The rows come from 4 hidden closed curves, with some noise, and rows from the same curve form a group. Each curve winds through 8 dimensions. The rows are also pushed far along 5 directions, which tell nothing about the answers.
In the rows, zero is written as 128.
Some rows, each with its group after it:
[139 133 127 124 119 117 119 119 119 128 167 110 159 156 129 135] -> q540
[131  99 130 109 127 138 154 121 102  96 135 105 141 114 124 142] -> q4
[ 91 105 162 116 200 102 123 135 147 141 157 172 105 127  82 147] -> q4
[148 140  99 157 104 157 127 140 117 118 106  72 131  90 120 112] -> q292
[129 137 121 127 137 122 120 135 124 127  95 140 155 107 124 132] -> q292
[118 132  87 131  74 147 126 142 115  95 166 133 193 160 129 103] -> q92
[134 114 145 134 132 129 116 164 125 121 104 101  94  71  84 137] -> q92
[150 125 124 111 156 114 165 138 130 100 107 125  98  81 128 130] -> q92
[ 21 126 111 198 114 190 177 179 133 127 137 117  66  72 123  77] -> q292
[140 150 148 125 147 113 151 120 134 118 137  95 132 114 143 143] -> q292
[102 152 137 137 129 149 140 145 151 130 142 148  96 137 147 108] -> q292
[163 127 130  94 146 104 132 155 116  93  97 133 133  58 134 153] -> q92
[166 139 120  91 178  87  98 148 102 122 104 107 138  84 115 160] -> q292
[165 155  99 119 135 127 179 145 119  74 115  82 132  73 141 116] -> q92
[136 123 108  97 159  97 115 130 128 124 126 161 142 143 113 149] -> q92
[100 161 128 143 122 123 128 130 146 160  89 142  90 155 167 121] -> q92
[173 134 125 134  90 138 106 111 118 148 104 139 163 181 135 141] -> q4
[105 149 109 153 129 144 167 152 135 118 151 141 106 103 152  99] -> q540
[146 139 148 125 136 109 170 114 149 106 161 129 109 127 161 124] -> q92
[139 154 143 140 127 152 122 111 131 163  97 103 137 132 139 149] -> q4
[175 116  84 118  66 163 127 115  97 103 118  93 189 133 139 137] -> q4
[172 158 109 104 140  94 148 127 137  98  76 113 144  67 162 136] -> q540
[163 191  97 150  92 127 157 105 128 117 106  92 201 141 187 124] -> q92
[107  94 142 108 149 123 113 154  84 116 152 109 142 109  77 134] -> q292
[147 135 140  73 158  90 153  99 123 104 177 150 174 182 148 145] -> q540
[143 124  98 130 120 115 108 145  85 124  93  90 143  77 127 128] -> q292
[141 185 114 146 117 137 135 125 170 141  96 130 138 142 147 116] -> q540
[112 105 106 115 136 129  96 124 139 147 143 177 148 173  92 142] -> q540
[103  68 135 113 145 122 137 142 115  85 174 136 125 110  84 129] -> q4
[163 107 150  88 127 116 112 122 130 100 155 144 148 138 118 148] -> q4
[157 134 150  97 154  77 117 144 118 109 102  97 131  87 112 153] -> q92
[164 137 121 105 160 104 114 130 123 130 123 151 161 116 117 157] -> q540
[137 113 139 114 145 110 114 127 126 118 142 127 114 122 128 131] -> q292
[108 142 147 161 151 136 109 121 149 177  85 138 110 131 111 135] -> q4
[121 100 108 131 112 162 132 136  86 119  84  96 120  74 128 118] -> q4
[168 140 129 109 158  89 104 130 138 124  80 111 115  77 124 142] -> q540
[175 108  90 146  47 176 109 119  89 105 128  79 183 146 118 110] -> q4
[157 173 125 125 131 129 166 124 111 114  85  81 106  97 186 114] -> q540
[120 135 110 139  90 160 124 106 131 146 170 142 153 172 154 116] -> q4
[160 148 118  86 122 111 159 115 131  82 129 112 172 121 152 134] -> q540
[119 125  97 125 145 118 159 171 104  88  89  95 134  33 108 132] -> q92
[135 131 147 144 142 108 116 132 135 139 101 106 107  87 117 139] -> q292
[ 57 113 139 133 154 114 120 139 153 157 129 167  72 142 118 128] -> q540
[127 120  78 138  73 149 130 123  84  91 166 102 182 149 152  77] -> q292
[105 138 166 106 188  89 165 144 137 121 146 156  84  78 159 129] -> q4
[163  94 113 109 124 116  66 117  80 127 138 106 201 155  71 142] -> q292
[193 143 116 120 122 121 120  99 133 143  63 119 149 132 135 154] -> q92
[105 130 145 140 116 154 101 139 143 148 120 155 123 135 126 131] -> q292
[115 105 115 110 145 111 138 142 116 105 140 124 157 113  84 142] -> q92
[ 97  82 122 133 104 157  95 160  91 121 143 132 147 113  94 139] -> q92
[152 149 119 146 111 131 144 126 134 119 115 121 153 123 139 119] -> q4
[173 133 138  91 166  82 131 123 112 101 147 136 146 118 139 133] -> q540
[125 151 101 140 103 142 170 139 134 111 110 108 129 102 142 119] -> q92
[139 130 158 123 160 117 107 138 146 148 107 153  72 137 114 138] -> q4
[124 134 135 158 101 171 153 167 124 102 104  84 109  58 115 113] -> q4
[ 51  69 131 161  94 168 112 147 120 145 198 146 110 161  82 119] -> q92
[123 112 130 126 140 144 130 140 123 129  95 130 143 100  93 157] -> q4
[135 156 110 118 135 106 154 114 126 120 147 127 177 144 152 133] -> q292
[108 124 125 131 103 156 120 137 123 125 131 101 149 144  95 128] -> q540
[129 131 118 151  97 130 139 132 115  97 159  93 125 112 155  84] -> q292
[167 170 118 107 142  76 121 108 131 125 121 144 165 158 170 123] -> q292
[123 138 133 140  94 148 135 122 163 112 156 143 109 155 148  85] -> q540
[149 151 133  96 154 106 169 161 137  83 121 122  89  48 162 122] -> q540
[115 122 118 150  71 165 139 140 139  95 154 114 123 123 132  77] -> q540

New rows. What belongs after each?
[130 139 162 125 165 123 128 155 115 139 105 101  99  43 126 141] -> q4
[200 193  96 146  73 140 134  94 125 129  87  76 149 129 217  99] -> q4
[154 173 152  95 166  79 124 144 146 104 135 152 145 127 152 146] -> q92
[103 138 148 103 177 103 167 135 157 116 194 164 107 150 124 136] -> q292
[133  88 131  97 144  84 125 128 111  94 156 138 170 117  95 145] -> q92
[107 152 144 150 142 140 138 121 151 170 134 148 100 171 134 137] -> q4
[131 113 122 132 138 146 123 137 111 134  98 109 153  77  95 154] -> q540
[130  90 161  95 169 108 140 152  98 112 125 120  84  86 107 163] -> q4
[129 109 145 110 128 129 139 138 101  99 193 109 152  92 126 121] -> q4
[ 72 125 160 143 153 141 172 130 141 135 176 148  87 151 132 113] -> q4
[172 140 154 111 145 130 116 124 108 142  84 108 116 123 127 149] -> q4
[182 168 131  74 176  83 142 104 123 114  97 129 173 130 162 161] -> q292
[146 127 124 106 153 117 126 121 124 138 133 152 122 156 124 147] -> q4
[137 114 118 124 134 117 126 109 110 122 136 112 132 150 124 116] -> q292
[115  98 145 115 137 128 169 148  99  94 156 113  88 103 135 131] -> q4
[114 161 116 185  69 175 118 116 147 171 110 121  82 156 189  77] -> q4
[119 149 106 194  70 155 134 122 136 139 113 114 128 133 170  91] -> q92
[ 76  81 131 133 164 124 115 173 108 119 121 134  86  54  90 127] -> q292
[147 133 110 121 132 115 122 107 115 138 114 116 141 116 159 136] -> q4
[134 160 129 157 105 131 159 125 129 121 135  77 146 109 151 121] -> q292
[168 134 139 105 129 119 114 128 144 106 110 124 129 109 124 126] -> q540
[111 131 122 111 164 107 194 139 128  89 129 115  92  69 164 135] -> q4
[109 110 152 113 160 120  90 158 120 149 133 173 119 140  79 146] -> q540
[132  97 156  92 138 126 112 125 107 129 158 142 114 133 130 140] -> q4
[181 134 142 102 131 146 105 128 117 135  58 102 135 111 110 171] -> q4
[129 131 126  95 170  94 163 151 109  75 141 124 112  79 145 106] -> q292
[109 113 121 135  60 158 106 102 112 132 211 148 196 225 146 111] -> q292
[131 123 103 144  73 129 132 106 126 124 165 122 166 171 142 121] -> q92
[117  98 127 129 125 138 112 133  96 130 161 116 157  97 104 126] -> q4
[ 89 115 124 144 111 140 152 143 131  99 136 100  85  97 133  87] -> q540
[110 112 184 121 176 124 117 150 125 152 125 140  67 118  92 150] -> q4
[145 144 124 136  85 150 102 144 115 117 109 121 176 135 134 124] -> q92
[153 177 141 145 136 128 127 130 161 152  90 122  87 102 163 128] -> q540
[129 169  88 140 127 130 195 140 120  89 112  85 119  83 180 102] -> q92
[ 87  96 143 147 123 146 171 160 126 101 175 115  74  81 119 114] -> q92
[126 165 118 153 134 116 117 154 136 135  99 124 101  93 149 101] -> q292
[188 160 115  95 119  95 155 103 129  86 171 118 147 134 200 110] -> q4
[127 130 126 117 118 150 124 141 126 113 145 134 141 133 125 120] -> q292
[103 135 129 166  95 156 148 113 115 157 137 132 126 170 154 108] -> q4
[ 97 146 116 124 139 124 159 161 107  99 171 119 122 107 146  99] -> q292
[115 170 134 182  94 154 151 111 149 164  99 109  78 127 203  95] -> q540
[ 89 118 161 134 179 112  94 133 142 184 130 169  94 123 103 144] -> q4
[127 181 122 154 112 150 154 122 158 142 134 120 118 130 176 113] -> q4
[125  99 105 102 134 125 115 116 134 122 141 170 166 153 100 137] -> q540
[112 126 130 165  85 132  89 127 130 150 128 118 149 164 111 117] -> q92
[165 148 138 123 103 163 137 127 119 123  92  89 130 115 144 138] -> q4
[147 111 101 128 101 158 118 140 113 122  97 112 141 107 113 148] -> q4
[135  56 104  97  87 159  99 122 102  88 164 135 187 128  86 138] -> q4
[119 146 133 155 145 141 161 168  99 125  87  81  85  28 145 124] -> q540
[144 160 152 109 138 138 150 130 148 124 122 135 133 108 151 138] -> q4
[153 137 132 101 169  80 113 114 119 117 166 125 157 163 119 129] -> q292
[120 141 161 146 124 158 101 121 146 177 125 160 119 178 123 134] -> q540
[116 139 164  89 162  94 167 106 165 109 173 183  91 157 188 122] -> q4
[156 150 126  99 169 110 118 123 164 133  83 131 122 110 107 156] -> q540
[147 117  96 110 103 143 170 134 117  57 142  90 146  69 152 113] -> q4
[136 130 185  74 199  78 112 146 156 125 131 171 121 129  81 172] -> q92
[ 79 105 145  93 206  92 133 161 138 119 131 171  74 105  88 135] -> q540
[113 103 132 130 173 107  91 167  99 148  96 107  98  74  59 144] -> q292
[157  77 115  80 140 130 105 125 102  86 145 132 180 108  79 140] -> q4
